The first 4 rows are patterns. Each new row is the sum of 2 different patterns, raised or lowered, with some noise. Before adding, each is slid sideways (what falls off one end comes back at the other), maybe read backwards, and multiplied by a number that may be negative. Names go in the order of the patterns.
(in the rows, 128 means zero)
Known rows, each followed by the names of its patterns:
[121  95 126 136 144 122 123 122 140 133 107 111 138 172 167 138 136 134
 161 137 124  83 113 143 126 133 164 122 129 118 124 148] => q56
[138 159 124 130 129 108 113 102 125 105 162 131 132 129 118 127 102 118
 110 124 117 150 150 100 142  77 107 125 122 142  77 127] => q79
[162 104 129 145  99 114 125 129 125 131 139 123 155 116 133 124 108 117
 116 145 179  77 126 125 123 136 121 154 117 145 102 128] => q319
[118 132 124 129 155 161 130 135 130 134  97 115 141 133 126 141 123 106
 123 124 102 166 137 142 121 129 131 125 126 135 118 129] => q150

New rows, each followed by the names of its patterns:
[ 85 104 139 120 125 149 121 112 104  89 158 117  90 137 130 127 121 112
 106 141 145  97 105 126 163 134 109 130 131 151 139 119] => q56 q150
[129 197 163 151 118 160 165 191 187 170 185 164 160 140 165 165 165 161
 171 204 177 178 157 178 153 148 181 150 222 194 161 142] => q56 q79
[128 126 140 113 139 101 145 130 120 113 117 119 105 126 123 119 140 135
 187  82 119 100  95 101 136 128 127 162 121  94  94 137] => q79 q150
[165  92 128  90 144 148 124 139  61 118 126  99 159 137 140 110 124 113
 100 116  55 145 111 142 148 146 125  97  73 131 106 115] => q79 q319
[ 96 158  92  95 108  98 140 112 113  82 140  95 110 117  96 117  98 141
 133  53 102 101 108 115 119 140 108 124  90  93 124 105] => q79 q319
[ 68  61  86  98  70  98  63  89  78  60  45  60 103 123  23  77  68  96
  90  73 112  57  60  52  80 126  57  85  99  76  96  84] => q56 q319
[192 172 135 135 130 134 162 129 182 176 153 147 105 181 163 131 111 150
 136 178 165 153 184 134 123 113 150 169 146 159 156 200] => q56 q79
[ 88 113  98  56  90  99 105 133 108  99 106 108 103  85 102  88 130 105
  91 118 116 111  97  48 130 107  95 115 124 108  79  87] => q56 q319
[117 102 120 109 135  94 111 109 103  63 149 111 113 106 110 110  94 112
  98 129  83  51 127 101  89 127 143 123  96 108 104  88] => q319 q150
[132 136 166 137 115 107 136  85 132 153 109 160 114 134  88 143 128 129
 161  48 125 121 157 166 125 121 129  96 115 120 118 135] => q79 q319
[120 123 167 114 145 152 116 134 113 131 117 132 131 135 129 145 161 149
 114 115 120 105 132 140 127 161 151 123  75 151 132 137] => q79 q150
[112 136 128 126 108  93 133 143 160 131 128 167 167 142 131 136 144 140
 131 135 145 144 146 137  89 130 136 104 183 181 152 122] => q56 q150
[106 106 119 154 117 129 118 139 132 120  81  94 157 120  93 154 116 135
 142 111 160 104  88 115 130 153  89 172 147 151 157 118] => q56 q319
[145 140 145 102  76 185 140 121 105  95 123  97 131  88 143 128 122 155
 117 113 151 114 132 124 135 127 103 135 120 135 113 119] => q56 q319
[112 108 110 120 122 121 113 142 119  89 136  99 160  99  99 128 101 150
 119  96  63 108 104  81 161 128 144 106 132  81 101 101] => q79 q150
[146 121 145 122 135 125 131 147 118 173 147  97 117 120 174 122 125  92
 110 115 123 118 169 154 138 137  91 123 117 120 137 113] => q79 q150
[152 131 176 135 153 132 121 131 154 168 182  92 151 142 141 127 136 172
 123 174 146 148 171  99 138 155 106 103 111 136 154 162] => q56 q319
[103 123 121 113 154 154 133 139 110 133 148 109 137 128 106 109 127 129
 128 155 164 126 156 122 137 102 105 132 120 139 179  86] => q319 q150
[233 175 172 155 181 178 185 183 184 163 204 203 154 194 179 164 190 176
 190 199 218 176 182 156 158 171 143 215 201 180 194 166] => q79 q150
[ 80  83  80 109 111  73 114  71  66  91 106  84  55 112  88 126  71 100
  87  79  85  76 127  36 109 105 107 113  88  87  81  64] => q79 q319
[ 85 100 128 118 125 119 131 107 118  85  88 112 106 112 123 133 125 111
  80 151  93  95 133  94 152 109 118 105 111 148  85 119] => q79 q319
[ 90 112 110 112 124  65  93 138 118 101 108 109 111  92  78  91 105  95
 115 144 114 115  68  99 113  73  71  80  84 129 106 103] => q56 q319
[124 145 114 158 135 138 104 130 187  88 121 163 137 152 129 128 157 103
 116 124 136 144 129 133 140 165 125 116 143 109 164 178] => q56 q319
[151 119 171 149 130 147 119 181 130 130 110 104  98 129 139 143 143 163
 161  93 125 131 120 146 153 154 141 172  97 132 100 123] => q79 q150
[172 121 158 172 155 159 181 146 138 164 157 155 174 134 139 175 160 172
 148 160 160 156 141 109 202 198 178 156 148 160 182 152] => q56 q319
[167 134 135 126  96 149 114 158 153 131 137 125 127 128 146 158 126 140
 140 151 118 143 119 131 131 133 124 140 163 152 137 126] => q79 q150
[ 69  87  69  70 111 104  50  80  86  98  50  57  76 101  87  72  68 102
 123 124  97  91  90 124  81  70  11  93 103  89 106 124] => q56 q150
[133 129 122 138  78 147 128 133 125 125 147 128 137 130 126 108  96 147
 105 166 161 150 130 117 168 126  91  87 135 126 123 149] => q79 q150
[130 125 114  79  91 104 118  80  82  99 114 156 126 114 118 120  80 124
  94 103 135  83 154 158 119 105  84 153 117 108  77 111] => q56 q79
[ 91 129 129 162 118 109 121 102  91 129 128 113 152 131 132 125 114 129
  97 115  98 123 113 145 167 126 141  86 109 126  96 128] => q79 q150
[181 136 120 166  78 113 134 135 148 107 148 142 184 127 142 139 109 120
 111 151 163 126 140 140 137 135 133 138 123 143 114 128] => q79 q319
[141 118 145 100 123 147 117 115 114 115 148 128 122 153 127  72 134 106
 141 129 130 144 132 159 142 131 108 130 140 111 116 107] => q56 q79
[135 122 109 155 134 125 139 126 135 139 164 123 149 133 114 119 122 130
 151 139 141 125 117 124 121 115 142 144 143 125 144 142] => q319 q150
[172 157 179 145 170 153 121  98 108 154 119 182 175 143 146 128 139 135
 129 101 140 142 176 157 115 152 102 131 124 128 167 127] => q56 q79
[112  96  79 103 125 137 124 146  70 124 101 111 118  69  96  94 141 148
 102 105  96 119 101  98  91 124 155 152 147 103 121 124] => q56 q79
[ 80 128 153 164 113 161 119 109 115 138 149 127 110 114 110 152 125 132
 127 173 161 107 105 144 162 169 132 144 131 159 145 131] => q56 q150
[179 156 143 138 124 131 112 143 191 103 141 148 141 158 135 169 138 160
 118 151 166 118 119 177 122 138 156 149 134 152 152 132] => q319 q150
[ 96 118 146 113 159 104 120 120 139 129 130 153  75 112 130 147 170 132
 115 120 101 129 112 101 101 120 140 153 151 103 130 154] => q56 q319
[172 140 139 164 195 143 143 143 130 158 169 135 143 174 174 155 170 163
 168 182 195 176 122 138 169 142 157 174 154 153 143 152] => q56 q150
[101 105  82  74  98 103  89  93  74  93 121  86  62  88 111 123  67  53
  83  83  79  98 149  86  90  41  85 104  65  53  58  61] => q56 q319
[104  89  86  67 111 132  81 123  89 108  72  69 100 102  84  78 115 110
  70 131 103  75 111  97 111  87  76 119 102 100  70 153] => q319 q150
[ 94 135 156 127 121 131 133 144 144 128 121 168 168 175 143 129 137 155
 157 176  61 125 150 133 148 161 157 129 143 116 154 156] => q56 q319
[142 195 171 148 151 139 110 143 138 172 146 145 153 166 162 164 142 167
 121 146 134 119 136 164 145 146 136 127 126 145 138 153] => q56 q150
[137 163 169 132 153 116 169 159 120 125 150 118 126 149 150 151 141 157
 115 156 129 140 145 125 150 140 157 173 112 126 125 151] => q79 q319
[115  87 105  96 108  97  93 113  58  99  95 124  95 101 103  88  81  94
 106 117  97  96  97  83  84 109  78  97 100  86  67 119] => q79 q150
[145 161 172 177 127 159 117 125 141 148 155 144 159 141 144 143 141 160
 101 154 140 145 146 158 137 140 150 111 115 141 176 133] => q79 q150
[117 132 122 146 127 110 117 137 168 168 131 131 110 176 141 127 101 120
 135 131 133 157 132 146 119 124 145 120  77 108 133 145] => q56 q150
[137 138 137 165 154 122 125 151 130 101 136 134 152 142 164 136 131 146
 134 119 137 118 165 136 130 150 126  93 145 149 194 114] => q56 q150
[107 121 152 108 119 129 134 125 140 139 138 153 126 136 108  86 122 119
 143 166 120 141 120 124 143 119 154 140 149 115 155 128] => q319 q150
[139 165 178 154 152 133 178 194 192 176 194 149 125 163 141 183 169 219
 159 199 203 192 196 134 195 153 138 169 165 193 178 185] => q56 q79
[121  68 139 144  88 110 117  79  76  99  95 101 100 136 123 113 110  73
  88  85  95 106  82 161  67 131 101 104 119  84 121  77] => q79 q319
[114 107 140 102 104 104  95  80  72  69 106 145 118 132 116  86 109  75
  85 101 131  87 127 123  79  89  32  86 108  98 130  56] => q79 q150
[161 144 168 144 167 117 108 124 122 181 133 140 143 172 172 102 167 118
 122 151 168 179 146 157 142 136 137 125 141 108 158 146] => q79 q150
[131 141 125 150 162 132 114 108 147  86 137 141 132 128 129 156 141 115
 110 131 126 124 146 129 135  94 165 111 128 143 132 125] => q79 q150
[142 136 161 168 152 108 121 135 158 125 102 156 120 191 163 137 158 118
 100 122 151 166 150 154 155 203 166 151 113 114 134 155] => q56 q79
[137 152 183  91 141 102 124 130 121 154 121 159 115 143 156 119 111 125
 121 106 164 147 127 133 126 162 150 111 106 130 109 115] => q79 q319
[144 153 140 178 153 149 101 142 125 139 122 100 156 139 174 157 133 144
 125 138 137 147 139 165 131 142 167 129 141 123 136 128] => q79 q150
[ 63  77  52  55 105  72  95 100  79  75  55  76  78  65  56  44  78  89
  92  95  96  84  88  85  71  53  69 109  84  64  91  78] => q56 q150
[144 120  99 130 144 132 119 136 120 133 141 113 138 141 160 159  98 118
 133 104 142 162 141 119 100 128 122 116 109 101 152 121] => q56 q150
[ 86 160 127 117 160 145 128 138 131 138 115 140 103 115  96 131 144 142
 136 144  95 165 131 137 130 127 158 110 146 142 115 125] => q319 q150
[155 144 147 134  96 182 131 120 128 152 125 145 128 171 164 140 154 121
 123 143 129 127 157 151 119 172 137 114 150 106 173 132] => q79 q319
[ 97  82 106  81  96  65  92 110 100 130  94  91  74  74  76 109  96  77
 128 112 104  46 107  90 102  79  38 100  78 148 139  91] => q56 q79
[124 112 118 118 148 128 117 121 130 119 104  78 120 119 111 127 169 132
 108 102 121 104 122 113 100 118 150 108 112 109 130 126] => q56 q150
